The same things were measured in two ways. Each way mixes the same 11 hidden numbers, adds some noise and spreads widely along 6 directions of its own, which tell nothing about the thing.
In the rows, zero is written as 128.
Some things both ways: the first way, then the second way.
[165 144 161  86 117 138  98 130 100 127 113 117 139 149  68 129 107 131
 119 149 123 111 122  98  73 177  85  43]
[130 140 136 109 137 102 104 138 117 131  89 139 141 138 131 143 132 152
 154 106 104]

[121 167 149 145 149 112  88 123 181 161 144 103  34  67 117 111 130 132
 162 127 110 118 125 172 150 100 144 175]
[103  98 159 157 109  88  91 122 120 121 112 116  87 114 130 128 138 120
 140 163 129]

[112 148 128 103 139 104  49 121 174 137 179 143 142 128 132 112 118 138
 187 137 139 114 127 177 161 124 141 180]
[143 173 143 146 102 169 161 159 136  97 113 149 168  89 148 136 151 103
 121 133 119]

[131 141 127 105 115 142 157 127  91 101 135 113 164 179  83 134  91 134
 110 125 112 110 126  74  94 145 110  71]
[130  75 110 102 128 120 104 104  66 150 101 138  92 136  98 145 127 192
 184 120 123]

[153 130 140 103 173 125  90 133 157 178 102  99  84 108 121 105 152 102
 150 151 139 152 120 159 117 125 148 150]
[ 94 154 123 104 138 102 108 111 142 119 126 147 130 159  63 109 131 139
 117 102 110]

[149 114 131 143 120 108  96 103 125  94 102 135 172 156 193 164 141 138
  88 172 143  77 118 128 184 135 104 108]
[119 149 129 105 124 140 130 121 159 101 135  92 153 120 115 109 171 126
 129 104 143]

[131 114 107 117 133  80 110 109 156 141 115 123 130 114 139 122 155 102
 146 142 118 122  89 162 152 100 124 187]
[126 134 132 131 135 123 138 162 116 149 129 136  81 136 166 107 108 128
  86 150 102]

[143 144 136 107 115 139 113 134 133 156 152 121 110 124  87 138 129 125
 150 143 112 137 120 140 111 130 125 108]
[159 152 134 108 145 141 103 117 128 118 122 139 168 182 123 134 130 115
 149 102  90]

[145 131 118 104 114 108 135 108 149 144 120 137 108 125 120 136 116 118
 137 127 134 121 111 145 155 142 112 136]
[133 150 152 148  90 147 143 158 103 129 101 121 144  65 170 138 128 121
 105 131  99]

[101 140 129 159 138 134 191 127 111  96 120  99 144 162 161 139 113 130
  97 114 136 108 162  65  94 116 128 106]
[ 94  79 121  99 131 159  54 122 104 132 127 137  87 210 147 113 122 119
 108 176  94]

[135 158 142 121 136  96 127 125 101  85 118 145 120 113 123 129  99 137
 133 132 119 100 153 105 141 135 117 120]
[ 86 127 140 123  90 144 136 143  87 125 131 101 104  95 151 140 139 138
 131 119 105]

[ 65 138 137 144 123 105 107 138 111  85 200 186 181 134 130  98  76 152
 135  74 133 136 170  90 109  95 125 183]
[144 159 144 140 150 129 147 127 162 131 166 147 151 152 145 157 107  83
 130 123 143]

[104 121  86 138  77  97 148 151 104  88 150 163 192 128 134 137 118 122
 114 112 100 101 129 114 124 128 116 119]
[145 103 141 130 174  76 120  84 168 150 105 149  88 116 117 111  96 151
 120 154 141]

[125 137 101  95 139 105 126 134 154 104 147 171 161 152 165 109  89 125
  98  93 168 135 144  97 155 109 110 160]
[147 137 137 139 115 162 139 142 139 161 148  79 142 126 122 101 101  93
 140  91 168]

[153 173 126  66 130 128  79 142 149 178 172 112  78 114  60 118 121 111
 178 143  93 149 115 173 116 116 125 131]
[144 150 149 139 129 179  88 133  87 133 111 175 149 182 132 172 106  82
 124 128  38]

[104 131 162 180 157 127 170 143 124 147 102  90  61  93 120 115 140 129
 146 115 116 157 137 117  95 131 151 157]
[115 186 167 157 130 129 182 187 170 142 141 165 114  74 167 141  89  74
  60 153 145]

[110 126 135 111 170 108 101 110 134 133 153 120 163 144 125  85 133 108
 130 121 144 158 126 110  88  94 146 181]
[127 157 131 116 171 114 152 131 190 146 138 137  95 133 137 111 101 121
 102 129 145]

[115 159 125 111 178  82  51 134 190 140 140 134 106  96 129  81 142 132
 153 122 116 138 129 163 170 134 162 190]
[103 114 142 157 137 112 131 159 162 170  92 126  83  77 174  92  90 114
  66 152 142]

[126 140 133 105 146 116 127 112 132 127 129 119 132 145  91 118 116 128
 128 122 113 130 127 102 116 123 128 130]
[116 152 156 106 143 117 116 121 134 138 106 153 119 129 138 125 100 130
 101 125  95]

[129 172 150 115 145 115  97 149 110 109 129 110 118 145 122 119 104 137
 131 132 112 118 149 114 115 161 103 105]
[136 124 120 102 139 107 115 138 140 153 120 106  90 143  86 101 128 153
 150 123 155]

[149 111 129 136 126 108 163 109 134 139  92 126 107 107 154 126 133 100
 108 126 158 132 110 128 128 133 118 141]
[108 121 126 145 113 119 125 175 125 169 120  83  93  85 173 111 121 135
 106 121 146]

[104 145 101 109 145 104 161 149 106 130 106 162 122 110 123 112 107 109
 121  86 104 137 199 106 123 139 162 124]
[137 113 120 139 117 172 138 120 161 149 179  84 133 104 158 102 123  98
  97 148 176]

[116 179 170 149 140 122 115 158 115 116 151 133  71 109 121 127  99 159
 129 109 107 152 167 112 133 147 105 132]
[105 161 150 147 119 114 137 142 120 121 107 122 150 110 101 155 121 104
 111  97  95]

[147  88 109 107  99 121 146 133  95 137  81 148 163 124 110 121 118  94
 114 123 138 109 121 122  90 151 118  90]
[112  99 122 136 143  60 113  94 133 148 122 144  95  86  94 133 132 182
 143 136 156]

[133 138 136 128 132 106 116 129 144 143 116 104 101 109 102 133 153 122
 147 149  95 120 112 139 120 125 129 130]
[185 149 125  79 159 125 120 142 174 135 179 108 122 233 169  64 110 116
 133 140 140]

[145 139 133 121 113 116  90 178  96 112 118 146 143 101 124 126 130 128
 146 155 117 109 147 142 114 173 127  85]
[101 158 134 156 128 146 155 160 135 132  99 149 141  68 116 169 134 104
 111  99 124]

[132  95  92 100 108 103 128 131 156 106 138 169 206 169 166 122 111 118
 114 113 175 125 100 114 150 127  95 160]
[137 164 142 160 106 149 183 156 121 116 115 159 159  81 137 130 105 114
  96 126 116]

Other things, the second way, with their names:
(417): [136 144 142 117 142 109 120  93 163 101 131 144 153 127 109 124 137 126
 114 144 125]
(164): [123 117 152 102 131 118  70  92  91 126  97 106 114 145 103 123 150 143
 146 101  77]
(203): [ 81  86 139 210 144  67 129 142 124 154  74 133  67  43 128 142 116 117
  76 150 116]
(609): [174 157 131 100 103 151 159 101 163 114 174 129 160 144 102 118 119 137
 180 134 179]
(885): [198 121 123 148 129 168 145 124 155 142 161 118 119 126 186  97 107 106
 107 189 129]
(395): [147  97 118 108 154 130  80 116 151 170 125  82 112 165 140  98 107 121
 124 130 140]
(17): [119 154 140  97 144 111 127 106 162 117 141 108 153 157  87 120 129 119
 147  89 146]
(762): [104 142 179 160 106 166 161 179 127 120  92 123 127  82 169 155 115  67
 110 134 141]
(442): [123 131 139 159 125 143 120 141 179 135 145 126 158  85 172 178 130  71
 115 162 170]
(253): [ 97 128 132 125 107 138 133  93 120 110 148 127 157 124 108 143 130 130
 144 108 128]
(308): [ 99 105 134 138 120 138 106 147 108 127 119 160 151 142 197 176 109 106
  99 160 106]
(961): [129 147 118 145 117 134 160 111 152 107 165 133 153 112 136 121 146 119
 114 132 135]
(918): [114 126 114  68  90 203 110 123  91 120 143 124 160 144 112 153 139 145
 166 117 140]
(397): [137 128 137 129 136  96 172 117 154 111 111 136 126  51 117 116 137 160
 120 136 166]
(99): [161  71 102 132 166 125 128 113 152 150 150 122  91 150 167 107 112 141
 131 176 174]
(511): [117 152  97 124 126 142 117 143 105  85 124 153 167 180  73 130 168 123
 124 109  75]
(489): [138 135 118  97  96 199 132 151 111 106 152 120 172 163 114 174 141 100
 170 135 157]
(987): [144 146 127 123 134 161 143 139 130 129 156 149 134 145 139 137 109 104
 102 148 121]
(751): [144 143 109 101 165  72 107 106 196 139 116 118 140 166  76  50 130 155
 134 102 168]
(262): [100 131 140 141 124  99 134 117 139  93 111 142 155 125 117 131 132 116
 121 116 127]
(207): [ 88 139 166 152 158  83 106 127 160 162  94 119  80  74  76 129 132 111
 129  94 150]
(821): [114 156 148 146  87 160 140 147 108 116 125 130 151 110 134 138 135 102
 135 108 112]
(415): [161 117 130 142 169  73 114 142 149 177 133 122  82 156 135  80 103 134
 116 130 147]
(210): [106 145 138 132 134  84 140  85 123  83 101 176 164 107  84 157 128 154
 130 113  93]
(737): [162 150 151 128  87 168 132 119 125 102 136 130 176 122 131 145 137 109
 170 136 129]
(541): [161 132 135 138 131 165 133 145 130 102 101 149 180 132 148 137 136  94
 109 145 119]
(623): [132 119 125 133 135 132  89 101 120 153 106 118 143 123 110 130 129 132
 139  95 102]
(399): [117  81 104 143 111 133 109 155  65 143  76 107 110  93 147 150 151 172
 160 118 113]
(588): [110 150 162 149 115 122 176 149 121 113 122 142 117  86 131 144 109 116
 115 128 128]
(58): [147 132  84 108 132 135 155 121 157  88 176 142 140 153 170  95 159 152
 111 171 136]
(488): [115 121 114 147 111 175 157 111 115 131 184  87 153 119 111 162 130  98
 148  94 157]
(708): [152 132 112 120 126 142 121 139 122 142 134 152 120 148 135 106 116 139
 111 150 110]
(414): [117  70 135 120 147  95 112  59 130 123 111 135  89 126 100 109 113 170
 143 157 139]
(1060): [139 124 111 113  95 168 152 134 111  53 153 161 145 149 167 145 174 141
 144 192 112]
(889): [118 108 139 130 145  86 129  68 138 116 149 170  93 132 110 141 114 160
 135 169 120]
(565): [111 140 126 112  83 165 109 146  80  93 160 134 161 179 134 150 152 107
 143 129  93]
(115): [107  94 126 146 162  66 102 125 138 147  64 135  80 110 123 102 119 152
 109 131 118]
(112): [133 133 130 137  98 163 158 167  90 118 140 121 117 119 150 140 133 120
 132 133 114]
(791): [119 134 112 104 102 158 159 148 126 124 163 130 150 146 109 118 118 129
 140 113 188]
(866): [122 109 112 115 124  94  81 106  91 153 154 125 136 182  91 101 109 155
 120 117 106]
(657): [131 153 109 104 133 117 127 140 129 148 106 133 172 167 116  97  96 148
 126  81 118]
(749): [123 134 130 143 113 156 132 141 161 144 156 104 130 109 148 126 133  91
 135 132 169]
(825): [121 125 128 133 121 139 143 157 133 129 138 150  75 109 191 133 122 130
  92 189 113]
(444): [103 141 129 137 116 135 143 159 136 149 128  98 113 109 137 109 118 114
 119  99 150]
(883): [141 126 121 126 123  93 119 126 116 125 115 141 108 139  80 113 129 159
 145 137 119]
(157): [122  87 115 137 127 127 121 120 121 141 141 110  99 139 141 116 119 134
 124 151 137]
(556): [ 99 100 110 149 118 110 118 102 101 112 138 114 144 150 131 112 135 138
 129 108 111]
(654): [115  89  94 126 144 143 121 146 139 170 111 101 100 104 152 123 122 142
 117 130 168]
(583): [111 143 169 132 162  86 104 156 119 167  13 158  79  75  85 134 118 146
 131  83  97]
(272): [146 118 109 123 126 145 122 102  92 111 155 122 139 181 100 130 129 131
 137 123  88]
(635): [132 110  82  99  81 169 171 158  64  91 193 118 126 207 146 125 120 150
 140 153 124]
(966): [114 139 125 118 119 145 114 123 101 121  99 115 171 117 114 170 145 125
 150  83 104]
(151): [118 121 131 136 121 129 132 108 129  95 125 118 117 119 107 106 153 130
 123 140 116]
(266): [108  88 122 156 144 131  90 151 120 180 103 124 111 122 153 144 103 105
 108 129 142]
(761): [118 102 111 140 103 134  97 136  98 131 133 103 138 146 178 128 140 130
 132 135  99]
(56): [140  98 131 125 141 107 104 111 115 150 118 149  78 132 157 102 105 161
 111 173 105]
(131): [152 158 128  98 129 121 153 133 149 116 110 101 131  93 108 119 158 156
 151 109 126]
(396): [142  60 102 109 136  67  81 105 101 168 153 124  78 185 108  91 112 195
 168 146 166]
(585): [112 112 161 140 110  95 101 133 106 127 146 121  80 122 168 129 124 122
  97 186  98]
(865): [137 105 117 164 138 138 129 193 112 187 131  70  76 126 179  99 112  96
  93 118 131]
(663): [ 96 122 113 108 122 111 106 126  98 105  88 117 115 136  72 131 179 163
 178  85 103]
(809): [131 142 149 122 143 129  87 106 152 137 109 143 137 136 151 105 117 119
  94 139  86]
(1074): [154 129 180 154 124 129 125 148 132 158  82 141  99  66 151 152 107 118
 151 145 138]
(113): [120 141 127 130 125 124 119 137 123 140 163 102 126 173 118 121 128 109
 143  96 128]
(124): [116 143 119 125 109 120 132 108 135  69 144 160 167 151 114 121 170 134
 142 137 120]
(8): [119 120 120 164 136 138 141 141 129 124 106 109 131 107 138 134 136 103
 116 114 118]
(437): [165  93  97 114 101 199 104 113 108 123 192 125 155 186 173 152 131 111
 152 181 139]
(1009): [111 145 142 132 111 134 153 112 132  71 113 148 167  84 120 172 154 127
 128 143 112]
(942): [160 131 151 142 121 130 144 106 147  79 162 170 153 143 134 140 135 105
 135 196 135]
(944): [102  72  71 125  96 141 131 109  45  90 165 147 137 154  55 185 165 166
 175 145 137]
(808): [105 109  95 113 143 113  88 145 138 132 133 148 113 192 127 101 132 134
  97 151 125]
(904): [133  89 157 191 142 111 154 136 143 147  97 126  76  38 132 156 127 106
 142 156 177]
(814): [166 135 113 111 131 147 136 121 156 116 161  85 158 148  90 122 160 117
 173 109 178]
(898): [ 95 114 161 140 152 101 106 124 143 190  91 111  59 101 133  92  71 125
  95 105 133]
(853): [ 99 109 115 119 116 149 130 105 104 116 176 124 117 173 178 133 105 129
 105 149  92]
(584): [ 99  99 116 154 125  82 142 119 102 139 106 108  79  83  79 117 140 169
 144 110 136]
(198): [153  83 162 169 124 102  95  91 114 162 116  77  98  78 172 126 133 136
 176 127 136]
(452): [115 145  90  88 141 136 138 144 123 149 168  88 109 194 101 114 121 140
 142  76 127]
(625): [167 154 112 135  92 215 192 141 134 100 186 125 177 130 169 143 120  90
 135 141 148]
(247): [151 160 161 114 148 129 131 118 159 129 112 136 146 124  91 134 111 104
 137 100 136]
(49): [154 140 125 131 132 139 129 128 140 142 155 125 148 140 145 130 123 111
 129 130 144]
(375): [134 127 155 152 112 133 125 101 131 119 131 154 155 108 124 139 118 110
 137 142 129]
(662): [121  99 131 107 119 140  98 124 124 166 125  80 101 123  99 120 132 142
 173 104 179]
(842): [122 160 148 105 131 138 146 105 177 119 154 167 158 137 131 151 103 113
 138 136 162]
(1033): [131  73 116 137 164  63  94  91 146 171  95 118  71 103 104  63 117 183
 124 133 158]
(807): [117 148 126 140 144  86 161 114 145  99 118 174 110 106 115 142 137 156
 109 152  95]
(681): [124 140 112 142  87 138 148 129  95  78 169 129 173 157 125 130 153 119
 137 129 109]
(783): [147 117 102 118 103 211 126 145  98 109 183 125 191 207 173 163 116  76
 128 137 115]
(445): [170 147 139 143  93 160 149 128 126  89 142 166 171 110 144 150 133 113
 131 181 122]
(581): [152  98 101  91 148 118  85 116 122 161 142 107 109 207 119  72 114 162
 150 117 140]
(298): [136 146 133 117 141 140 126 187 123 135  97 142 141 160 119 161 131  99
 150 109 141]
(111): [122 154 133 122 147 104 141 119 146 111 159 128 131 183 112 119 112 110
 118 112 111]
(580): [163  67 117 150 122 127 115 141  80 181 147  97  68 144 169 106 106 143
 149 146 147]
(497): [157 131 125 124 163 138 112 125 151 122 133 167 144 162 160 145 125 106
 103 167 112]
(736): [151 115  91 100  98 141 134 138  84  86 145 103 179 204 103  98 151 151
 169 111 133]
(200): [122 123  94  66 104 141  98 132  63 126 158 129 161 252  89 124 114 161
 193  82 120]
(296): [117 144 155 142 127 126 135 128 120 130 122 141  75  99 137 116 116 123
  88 149  84]
(822): [106 137 148 157 114 112 114 154 111 163  72 181 115  76  97 151 105 132
 128 120 124]

Some of these things the first way, each followed by its name:
[115 156 141 109 144  99  67 149 149 128 153 165 109 101 121 110 106 146
 175 118 125 132 160 154 156 133 133 169]	(681)
[126 146 111 127 111 136 202 156  93 130  97 123 101  98 102 127 107 103
 123 104 111 108 173  94  69 143 145  66]	(662)
[140 133 161 163 115 171 185 118 117 163 135  93  70 121 116 152 131 130
 108 133 134 162 121 118 107 140 134  97]	(966)
[121 145 139  98 159 129 111 106 149 143 148 127 127 160 111 123 111 136
 136 120 134 144 146 112 137 116 138 146]	(809)
[128  83  74  90 122 111 146 119 154 133 108 153 209 172 150 122 133  95
 101 113 156 117 116 108 126 110 128 136]	(1033)
[110 121 136 170 120 137 172 137 117 131 110 108 116 128 115 146 143 141
 120 128  97 131 130 113 125 157 148 104]	(397)
[146 127 112 124  92 111 128 177 144 134 132 168 123  82 127 121 130 126
 149 125 137 145 116 162 148 190 129 123]	(657)
[145 174 165 135 159 135  75 140 144 152 142 102  54 103  93 124 141 155
 122 151  83 159 120 151 170 157 143 121]	(783)
[142 151 161 144 137 142 142 137 130 161 104  93  39  88  96 142 132 131
 161 145 110 127 136 146 119 140 140 110]	(565)
[107 139 119 108 134 111 148 152 133 148 123 167  91 114 109 113  88 126
 144  73 119 159 172 125 139 143 127 157]	(866)
[137 151 139 146 103 135 136 107 142 118 167 143  87  99 108 160 109 157
 131 139 114 111 119 129 182  93 135 131]	(198)
[146 110 101 118  90 126 167 140 115 105 132 148 168 133 150 122  96 106
 120 120 178 111 107 117 112 146 109 114]	(609)
[117 137 133 145 119 157 219 118  78 101 115 108 139 167 131 141  79 130
 102 109 147 113 157  68  96 161 133  74]	(918)
[117 149 147 182 126 125 119 145 103 101 137 125 120 111 157 141 136 158
 115 148 105 127 142 138 171 177 151 113]	(654)
[163 139 138 104 140 128 108 146 107 107  98 141 132 123 106 128 118 136
 104 150 122 113 138  99 136 153 128  73]	(253)
[117 137 123 126 124 109 131 139  99 101 128 134 155 154 130 133 112 132
 117 124 107 122 139 108 130 142 111 122]	(987)
[146 136 121 105 104 117 132 159 113 114 115 133 143 145 130 132 103 118
 126 126 134 113 127 116 104 162  79  92]	(883)
[149 129  93  51 131  95  75 136 158 170 133 155 159 118 105  92 139  76
 125 118 130 142 127 143  86 111 119 134]	(8)
[169 136 133 124 136 120 118 119 159 172 105  75  60  95 103 136 170 107
 148 173 105 133  71 173 142 124 135 134]	(112)
[137 112 139 142 124 122 129 139  98 148  89 114 129 106 110 144 170 118
 157 169 100 126 133 150 108 170 161  94]	(58)
[120 164 164 100 147 125  74 144  79 116 118 155 129 128  93  93  74 137
 101  98 117 118 196  90  80 180 110  68]	(442)
[159 150 127  99 137 131 127 159 118 141 122 120 105 109  86 117 134 117
 137 145 111 151 127 126 110 159 144  94]	(625)
[105 166 161 147 128 129 146 119 100 118 167 111 112 149 124 142 103 145
 144 124 119 142 153 113 111 144 117 128]	(131)
[152 143 137  83 132 136 137 155 111 112 108 130 140 149  77 105  83 128
 124 113 144 123 136  76  70 168  97  70]	(200)
[109 110  99 141  81 107 146 120 136 157 151 144 137  94 139 124 134  94
 139 110 129 122 113 168 112 122 136 153]	(1009)
[122 121 127 118 125 120 106 101 153 160 148  98 140 130 114 115 143 105
 169 147 138 114  99 161  97 119 144 148]	(1060)
[120 125 134 109 126 120 115 118 128 144 119 137 139 126  87  97 111 118
 109 100 124 127 130 106  85 150 123 107]	(308)
[135 131 148 120 155 136 125 118 129 132 117 115 130 151 121 117 124 126
  87 124 137 141 132  83 100 115 117 114]	(17)
[111 134  90 125  82 103 169 111 126 118 150 150 140 128 138 161 110 114
 131 113 108  93 138 131 147  89 113 137]	(164)
[151 107 124  91 130 130  96 139 149 184  93 120 124 101  93 113 152  94
 168 149 137 114 124 160  78 136 149 105]	(124)
[ 90 144 139 189 106  82 150 104 114  83 134 140 100 115 173 157 100 152
 118 109 102  90 139 127 188 107  94 178]	(585)
[130  87 130 177  92 117 150 121 113 123 135 123 156 123 174 148 153 116
 127 154 150 132  78 152 131 126 114 159]	(807)
[122 113 114 113 122 110 121 122 142 124 118 143 146 139 119 110 104 125
 122 107 134 114 112 123 141 136 116 142]	(396)
[132 151 137 113 139 132 138 153 113 135 120 112 106 138 100 132 117 133
 157 134 113 140 145 123 117 164 134 107]	(708)
[124 123 128 136 106 146 166 161 125 122 134 136 129 129 136 120  89 129
 148 105 170 125 135 115  98 156 119 116]	(822)
[161 156 165 153 155 131 153 146 127 145  95  64  39 104 104 129 154 132
 122 156 101 165  93 127 125 168 121 114]	(635)
[100 107 111 133  99 118 128 116 119 142 144 131 173 149 123 136 131 115
 124 118 108 120 123 133 108 122 123 131]	(497)
[148 155 140  96 148 145 152 144 111 162 120 100  85 145  78 135 124 116
 124 128  99 171 146 101  90 128 122  98]	(272)
[136 141 137 121 122 109 108 114 150 153 144 150  90  93 129 120 118 122
 142 121 140 142 125 163 154 136 129 158]	(761)
[116 155 143 109 154 137 122 139 181 171 147 108  84 140 101 111 119 138
 147 102 128 167 137 124 115 143 131 143]	(736)
[156 133 119  94 140 118  97 128 153 135 114 118 135 145 117 127 137 122
 120 151 123 121 102 132 149 137 120 117]	(581)
[125 108 104 112 107 125 139 130 149 157 123 120 140 132 117 120 127  97
 133 114 134 114 111 134  90 111 118 129]	(942)
[ 98 145 155 188 116 105 154 129  79  69 143 119 138 129 157 145 110 154
 138 136 117 105 142 109 131 146 119 137]	(825)
[113 102  78 112  82 102  98 116 171 127 153 159 211 169 163 140 130 120
 109 121 135  92  99 149 164 124 102 140]	(541)
[127 141 150 122 173 141 137  91 159 160 140  77  88 158  96 121 133 135
 140 137 124 163 101 122 139 109 151 165]	(56)
[118 124 139 143 129 144 158 144 103 124 131 126 134 107  96  99 111 123
 132 112 141 132 139  96  65 143 161 104]	(842)
[168  95  95  74 126 123 157 122 124 166  71 134 146 116 125 104 130  55
 104 121 172 119 128 113  52 117 124  96]	(749)
[119  85  93 138  97 109 162 111 127 128 139 144 169 121 144 119 128  93
 126 117 150 122  92 135 116  85 132 174]	(889)
[ 74 155 126 155 127 111  96 139 141 105 190 136 144 123 133 113 110 149
 134 103 100 110 150 122 133  93 141 165]	(904)
